The rows of a group lie close to one hidden flat surface of 10 dimensions, which passes through zero. Surfaces can cross.
Known rows, each followed by its group:
[  9  17   9   4  23  11  28  19 -12   2  24  14   6 -10 -19]
J_632
[-33 -17  -2   5 -23 -18   7   1 -10 -19  -4   8 -12  39 -11]
J_588
[-25  -2  34   1  32  -8   8  37 -19 -28  -3 -13  24   2 -18]
J_632
[-16 -24   2  11  16  26  16   8  12 -15  20  19 -14  28  34]
J_632
[  8  18  66  11 -13 -33 -25  12  15   9  16   3 -42 -12  36]
J_419
[ -1  35 -12 -34   6 -15  -8  -4  33   6 -13 -27   4 -18 -37]
J_400
[ 12  27  10  28  -4 -29  -2  20  23 -11  58 -30 -18  13  16]
J_400
[-26 -24 -37 -25  -8 -23   8 -31  16 -39  22 -20 -38  17  12]
J_588
[-21 -10  39   7  -6  14  11   8 -14 -20  -7  13  22  29 -16]
J_588
[ 18  31 -18 -18  40  21  10   5  13 -25  30   6   5 -46 -22]
J_157
[  7  11   7  32 -27  -9 -36  12  -3  14 -11 -35  43 -16  -6]
J_419
[ 12   0  -9 -11  -8  34 -22  30   0  -1  -1 -30  21  26  20]
J_157
[ 16  -7  -8  22  20   5  25  22 -14   1   4 -10  42  -1 -25]
J_400
[ -8   0  -9  -3  11 -18  -6 -23  10 -21  10 -28   1 -10   0]
J_400
[-29  -1  30 -48  22  38   9   2  -7  23   4 -27   2 -14  16]
J_588
[-15  29  41   2  -5  -1 -28   5 -18   6 -11 -16  17 -18  -3]
J_419
[-17 -30  -4  23  16 -26  11   1  10   7 -17   3  -1  -5   4]
J_157
[  4 -27 -14  10   9  -6  16   8   2 -33   7  -8  14  25  -7]
J_157
[ 17 -15  23 -58  66  12  23  13 -35  22 -23 -10 -25  25  28]
J_419
[  5   0   8 -11 -23 -16 -11   8   3 -11  -7  31 -36   1   6]
J_632
[ -1 -26 -10 -22   9 -13  -9  -6  -4 -20 -29   7 -12   0   6]
J_400
[  0 -11   4 -19  -9 -37  17 -19  -5 -29  -6  17 -20   1 -34]
J_588
[ 17  17  17 -31  -7 -21  -8 -36 -13  30 -22 -25   9 -38 -25]
J_632
[ 30  -4   5 -15  17 -15  -1   3  29   0 -36   3   7  -4 -19]
J_6
[-15 -15 -12   9  -5   1  -9  -8   7  14 -13 -20   5  30  23]
J_588
[  6 -15 -94  -2  20  18 -17 -36 -10  -1 -26   2   1 -13  19]
J_400
[-15 -11  -8  31 -11  30  -9 -21   8  26  15 -55  45  15  28]
J_632
[-36  45 -12  26  13  11   0  24 -25  28  32 -13   0  11   7]
J_632
[ 15 -18 -17 -24 -16 -37   4  29   2 -28  10   0 -31 -12  -8]
J_588
[ 34  -2 -29  -9   7 -34   8 -47  62  -5  -9 -17 -12  15 -14]
J_400
[ 16  -2  -6  -5   1  16   4  35  15  -4   9   5   4 -10   4]
J_400
[ 20 -19  29 -18  -4 -26  -4   9   5 -20  -4  -8  -9 -18  -1]
J_419
[ 11  24  15  20  19 -37   4 -14   3   2   7 -36  33 -22 -34]
J_6
[ -9  -7  15   2   2   6  22   2  16 -27   6  28   6  -6 -24]
J_6
[-5 17 30 32 -9 16  4 -6  6 -1 -1 39  4 35 -5]
J_6
[-39  10  38  19  13 -37   1  -6  -3 -17  25 -53  31 -32 -20]
J_6
[-24 -21  15   2 -25 -18  11  -6   1  -3  -2   9 -33  46  12]
J_588
[-10  -6  -2 -23   0  -5   3  19  27 -50  16  18 -31   7  -3]
J_400
[  3 -13  22 -43   1   7  51 -29   2  28   1  32 -40  16 -12]
J_588
[28 -6 10  7 -3 -1 12 12  7  9 -1 16 -3  2  0]
J_157
[ -1 -22 -65 -27  12   8   2 -10  10 -17 -24  -4   9 -15 -13]
J_588
[ 12 -73  10  22 -25 -33  13  12   6  15 -43  27 -10  17  16]
J_157
[ 39 -18   0  13  10  -8   9  30  14  -8  -5  12   5  12   3]
J_632
[-29   0 -36  -5  14   0 -14  13 -25   5 -31  -4   9  11  -4]
J_400
[ 17  16 -15   6  26  -1  39  24 -18  29  17  -4   8  13 -26]
J_419
[ 15  -7  26 -14 -11 -21   0 -37 -27  -4  -7   2 -15  -6  -3]
J_6
[-44 -39 -28  21  -9  -4  18 -29  14   5   8 -13  -3  26  19]
J_6
[  4 -13 -20 -28   6  41 -17   9  14   7   1 -22  14 -39  32]
J_632
[ 24  35 -54   1  21  16 -14 -35  20  34   5 -13   6 -28   5]
J_157
[ 28 -23 -10  -6  16  -9  37   4  -9   3   3  -5  -3  28  -9]
J_419
[-12  10   8   0 -21 -23 -18 -10  -9  -4 -17 -17  12  -2 -21]
J_632
[ 46   0  57 -33  23   2  11  13   0  11  30   1 -30 -49  27]
J_632
[  3 -19 -13   0  19  -1   1  19   5  -4 -14  -9  16 -12  -3]
J_157
[ 32  12 -22   0   3  23 -19 -21  -9  -5  -4  13   5 -11  11]
J_6
[-32   7  -8  27 -20 -21  20 -13  11   9  11  14 -13  23 -20]
J_419
[ 25  -8 -11 -24   9 -23  19  14  11   2   2  -9 -10 -18 -17]
J_6
[-37  28 -12 -17  40  -9  24 -26 -19  -7  33  -7 -30   9  -6]
J_419
[-34 -29 -21   0   0  11 -10   0  31   7 -19  -9  -5  28  32]
J_6
[-16  30 -40  43  32  -4  13  -5   1 -14  52 -37  24  11  -7]
J_157
[-14  24   3 -14  -1 -18   8  24 -26  55  -8 -24  -2  -9 -17]
J_588
[  0   4  46 -32  -1 -46  -4  29 -12  10 -11 -25 -22  -9  -4]
J_6
[ -5   7  -1  -2  -4   8 -17  -7   6 -13   1   1   1 -20   6]
J_419
[  9   0  -4  19 -21  -5   7 -16  -9  23  -8   1   4  26  -4]
J_157
[-18   6   9  15  -1  -2  13 -15  -4  -4   9  12  -5  25  -7]
J_632
[ -7   2  19  27   2   0   9  47   9 -10  39 -16  12  17   6]
J_400
[ 22  10  57  -6  -2  -1  -9  13 -26   3 -14   1  16  -7 -11]
J_419
[ 29  10  15  11 -16  -7   1 -31 -14 -23  -1   5  32 -10 -39]
J_419
[-20   3 -14  -7   6   1   4 -12   4   0 -13   0   4   8 -13]
J_6
[ 14  23  26 -20  14  21   4  -8   1  18 -24   9  13  22 -17]
J_157
[-18  33  29  31   8  -4 -21 -14  -7  -8  35 -36  19   1  13]
J_588
[  5  14 -16 -41  -8 -25 -49  21  -5  30 -61   0 -34  -8  14]
J_400
[-18  11  39  -8  52 -33 -10   3  17 -42  17 -39  -4 -20  10]
J_157

New rows, each followed by its group:
[  0  30  14 -13 -10  14  -1  29 -14  28  -8  13   6 -13 -23]
J_400
[ 49  19   4 -15  -6   9   4  15   4  41  28  28 -49 -27  30]
J_632
[  4 -64  -7   0  21   0  14 -20 -26 -24 -42  11  19   8   2]
J_400
[ 28 -26 -34 -39  -3 -16   4  52   3   9 -16 -17  -9 -23  -6]
J_588
[-19   1 -33   0   0  -1   3  12  -8 -23   5 -11  17   0 -24]
J_588
[ -7  18  29  -4  -5   8 -44  17 -28  -4   1 -27  12 -28  26]
J_6
[ 42 -30 -13  -6  -4 -11   8   6   2 -39   3  -9  15  -2 -14]
J_157
[-28 -31  44  18  -7   4   6  38  37 -28  16   6   3   3  20]
J_6
[ 33 -27   7  27  -2   4  21 -17  19   2   6   1  15  25   5]
J_632
[-17  -4  -6  -9   2   4   3  10   9   1  -1  12 -13  -4   1]
J_419
[-34  46 -26 -17  16  14 -28  37  -3  12  -6 -17   0   5   2]
J_6
[-18 -24 -31   4 -18  -2  -1 -10  -9  10 -20   7   0  -3   1]
J_157
[-23  -3   2  -5   5  25  -3  50  -2  23  -3   8  -8   6  23]
J_419
[36 14 -3 17 -8  0  9 20 -9 25  6 19 -4  4 -7]
J_400
[ 33  -1  10 -23  18  17 -25 -10 -27 -43  27 -34   6 -14  31]
J_419
[ -2  11  42  -4 -22 -11 -16  16   8   2  11   5 -32   4  22]
J_400
[  3   6 -27 -16   4  27 -12  48  19 -11  17  12 -19  -9  23]
J_6
[  1  30  -2  25  16  11  12  37  -4  11  35   0  11 -10  -5]
J_157
[  7 -22 -32  18   1  12 -10  35  22  15  11  13 -16 -33  40]
J_157
[ 18   4 -30  18  67  -6  20  -2   5  30   7 -15  -8  10  23]
J_632
[ 12 -34   5  29 -14 -10  53  20  12  27  16  15  -3  28 -11]
J_6
[ -3   9   8  -5   7   8  -6  -3  -3 -14  -8  19   6 -23 -13]
J_588
[-29  35 -20  -6 -20  23 -32  14  15  27  13  -7 -23  -3  28]
J_400
[-12  -3 -11 -16  15  -6   0 -20  23 -28  -6   1   0 -10 -13]
J_6
[-15  34  36   8   9 -12  26 -34 -29  44 -23  14  15  10 -48]
J_588
[ 15  11  10 -32  -8 -16   8  12  30 -31   7  33 -37  -1 -22]
J_400
[ 31 -20  -3   1  -7 -18   3  -3  12  -9  -4 -10   3  -2   0]
J_419
[-29  -2  19  -7  -7 -30  -9  -2   9  10 -25 -11  -9  -5  -6]
J_419
[-10  -2   4  -7  -5   1 -13  -3  -8 -12  -4 -31  15  27   5]
J_157
[ 34  -9  19   1  20 -24  19  -6  14   4 -16  16   0 -19 -19]
J_157
[ -2 -14  11  23  -7  18   0  -5   5   3 -10  16  12  17   9]
J_6
[-76 -19  -2  -4  24 -20 -14   0   8   3 -17   9 -26 -57  21]
J_157
[-23  -9  12  -8   2 -14   1  28  -1   8   0 -16 -13   2  11]
J_419
[-22   0  17 -27  11  10  24  12  -7 -15   7  38 -26  -3 -12]
J_419
[ 26  49 -18  -9   6  30   4  23 -27  19 -10  33  10   1 -34]
J_6
[ 51 -13 -23  38 -11  31 -15 -48   1   3  -4  23  10  11  35]
J_6
[ 12  -2  50  -8   4 -21   5 -13  -8 -13 -10  -8  11  -3 -18]
J_588
[-36  -5 -23  18   4 -31  -3  -3 -21 -10   9 -29  13 -22 -12]
J_157
[-23 -16 -20 -25  11  -8 -13 -24  -1  -9 -19 -28   1 -17   4]
J_6
[-34   8  11  10  31 -13  -7  30 -15   4   1 -17  -6  17  18]
J_632
[ 62  11  -7 -12 -40  25  33  20 -37 -16  10  16  38  29 -62]
J_157
[-31  41  25   3  21  25   6   1   4  28  11  27  -9  -7   1]
J_157
[-24  25 -15  -9   4  19  33   7 -44   1 -10  18  42 -13 -81]
J_157
[ -5  21  13   3   3   6 -20 -16  -8 -12  12  -9  -2  -9  13]
J_419
[  7 -16 -31  -3  -2   3  10 -11   2 -14  -4   1   9  10 -10]
J_157
[ -3 -28   4  29 -27 -35  -3  13  11  28 -13 -31  -1  39  18]
J_419
[-12  22  -5  -5  -6  20  -3  33 -18   1  25   7   6 -27 -10]
J_157
[ 24 -13 -16  -3 -12   2   4  24  10 -17 -12  28  -2  -2 -12]
J_632
[-30  -7 -20  18 -24  -8   7  24  12  21 -17   5  20   4 -26]
J_419
[ 11  19 -23  -8  26  41  11  -5   3  34  13 -10  16 -25   8]
J_588
[ -2  -7 -18  20  -9  -1 -19  14   4  32 -32  -4  10  16  18]
J_588
[ 19  -4  -3 -12 -10  10  -9 -44 -24  -5 -17  25 -12   4   5]
J_6
[ 15  34 -17 -35  14  -6  -7  -7 -17   6 -22   3  -7  -9 -28]
J_6
[  2  24 -23   9   6   2 -11  12  15  20  -4  -4  19 -33 -14]
J_419
[  2  13  13 -19  14  32 -19 -26  27 -72 -11  55  -2 -14 -12]
J_6
[ 15  30  -8  26   0 -31  30 -29 -12  -5  17  19   5   7 -53]
J_588
[ 30   3   8   6  13  -1  17  18 -10  37 -15   4  11  13 -11]
J_419
[-14 -10  43  15 -19  -7  -6  13 -40   6  -7  24 -23  23  26]
J_400
[  4 -36 -20   9  -3  17  12  -4  27 -21   2  42 -31  34  33]
J_632
[ -1  16  11 -22  34  -4  11  33 -15  15   8 -11 -11 -16  -1]
J_419
[-44  10 -32 -14  24 -20 -10  -8 -12   0 -34   9 -27  15   0]
J_632
[ -9   3  -5   2  22 -17  12  73 -25 -43  12  13   0   7 -24]
J_400
[ -4 -37 -38  26 -27 -12  -6  10   9  -4  10 -41   9  32  22]
J_419
[ -1 -14 -29  18 -15  50   4 -22   5  -8   4  49  -9  29  25]
J_6
[ 58 -33  -8   0  -5  11  -2 -11  20  37 -34  -1  14  -8  19]
J_400
[  0   9   3   2  12  14   6   3  16 -12  20  11 -10   5   8]
J_157
[ 19   0 -26  -2  15  -1   0 -33   1   0  -3 -15   9   2  -1]
J_419
[-16   4   1   3   8  15  17   5 -21 -11  12   9  17  -8 -21]
J_400
[ -2 -10 -11 -10  10 -53 -18  19   2 -26 -32   2 -38  35   3]
J_400
[ 25   8  15  36 -27  20  22  14  -3  -5  32  44  -1  25  -7]
J_419
[  7  14 -50  14   4  27  -6  38  -1  38  -8   1  15   7   3]
J_400
[ -5  13   5 -21  11  -7  38 -41  -8 -18  16  15  -5  -3 -47]
J_588
[ -7  -1 -25  10   9 -35   1 -42  16 -18   2 -13 -15  28  -1]
J_400
[  5 -21 -27   1  -9  24 -32  28  10  29 -62  42  -4 -14  24]
J_588
[ 22 -35 -15 -31  35 -29  40  -8   7   7 -19  -7 -21  14 -11]
J_419
[  8  11 -27   5 -24 -29 -38  15   6   0 -14  -9 -19   1  12]
J_632
[ -6  -3   9  10 -25  13 -16  -4   2 -29  19   7  -2   4  15]
J_419
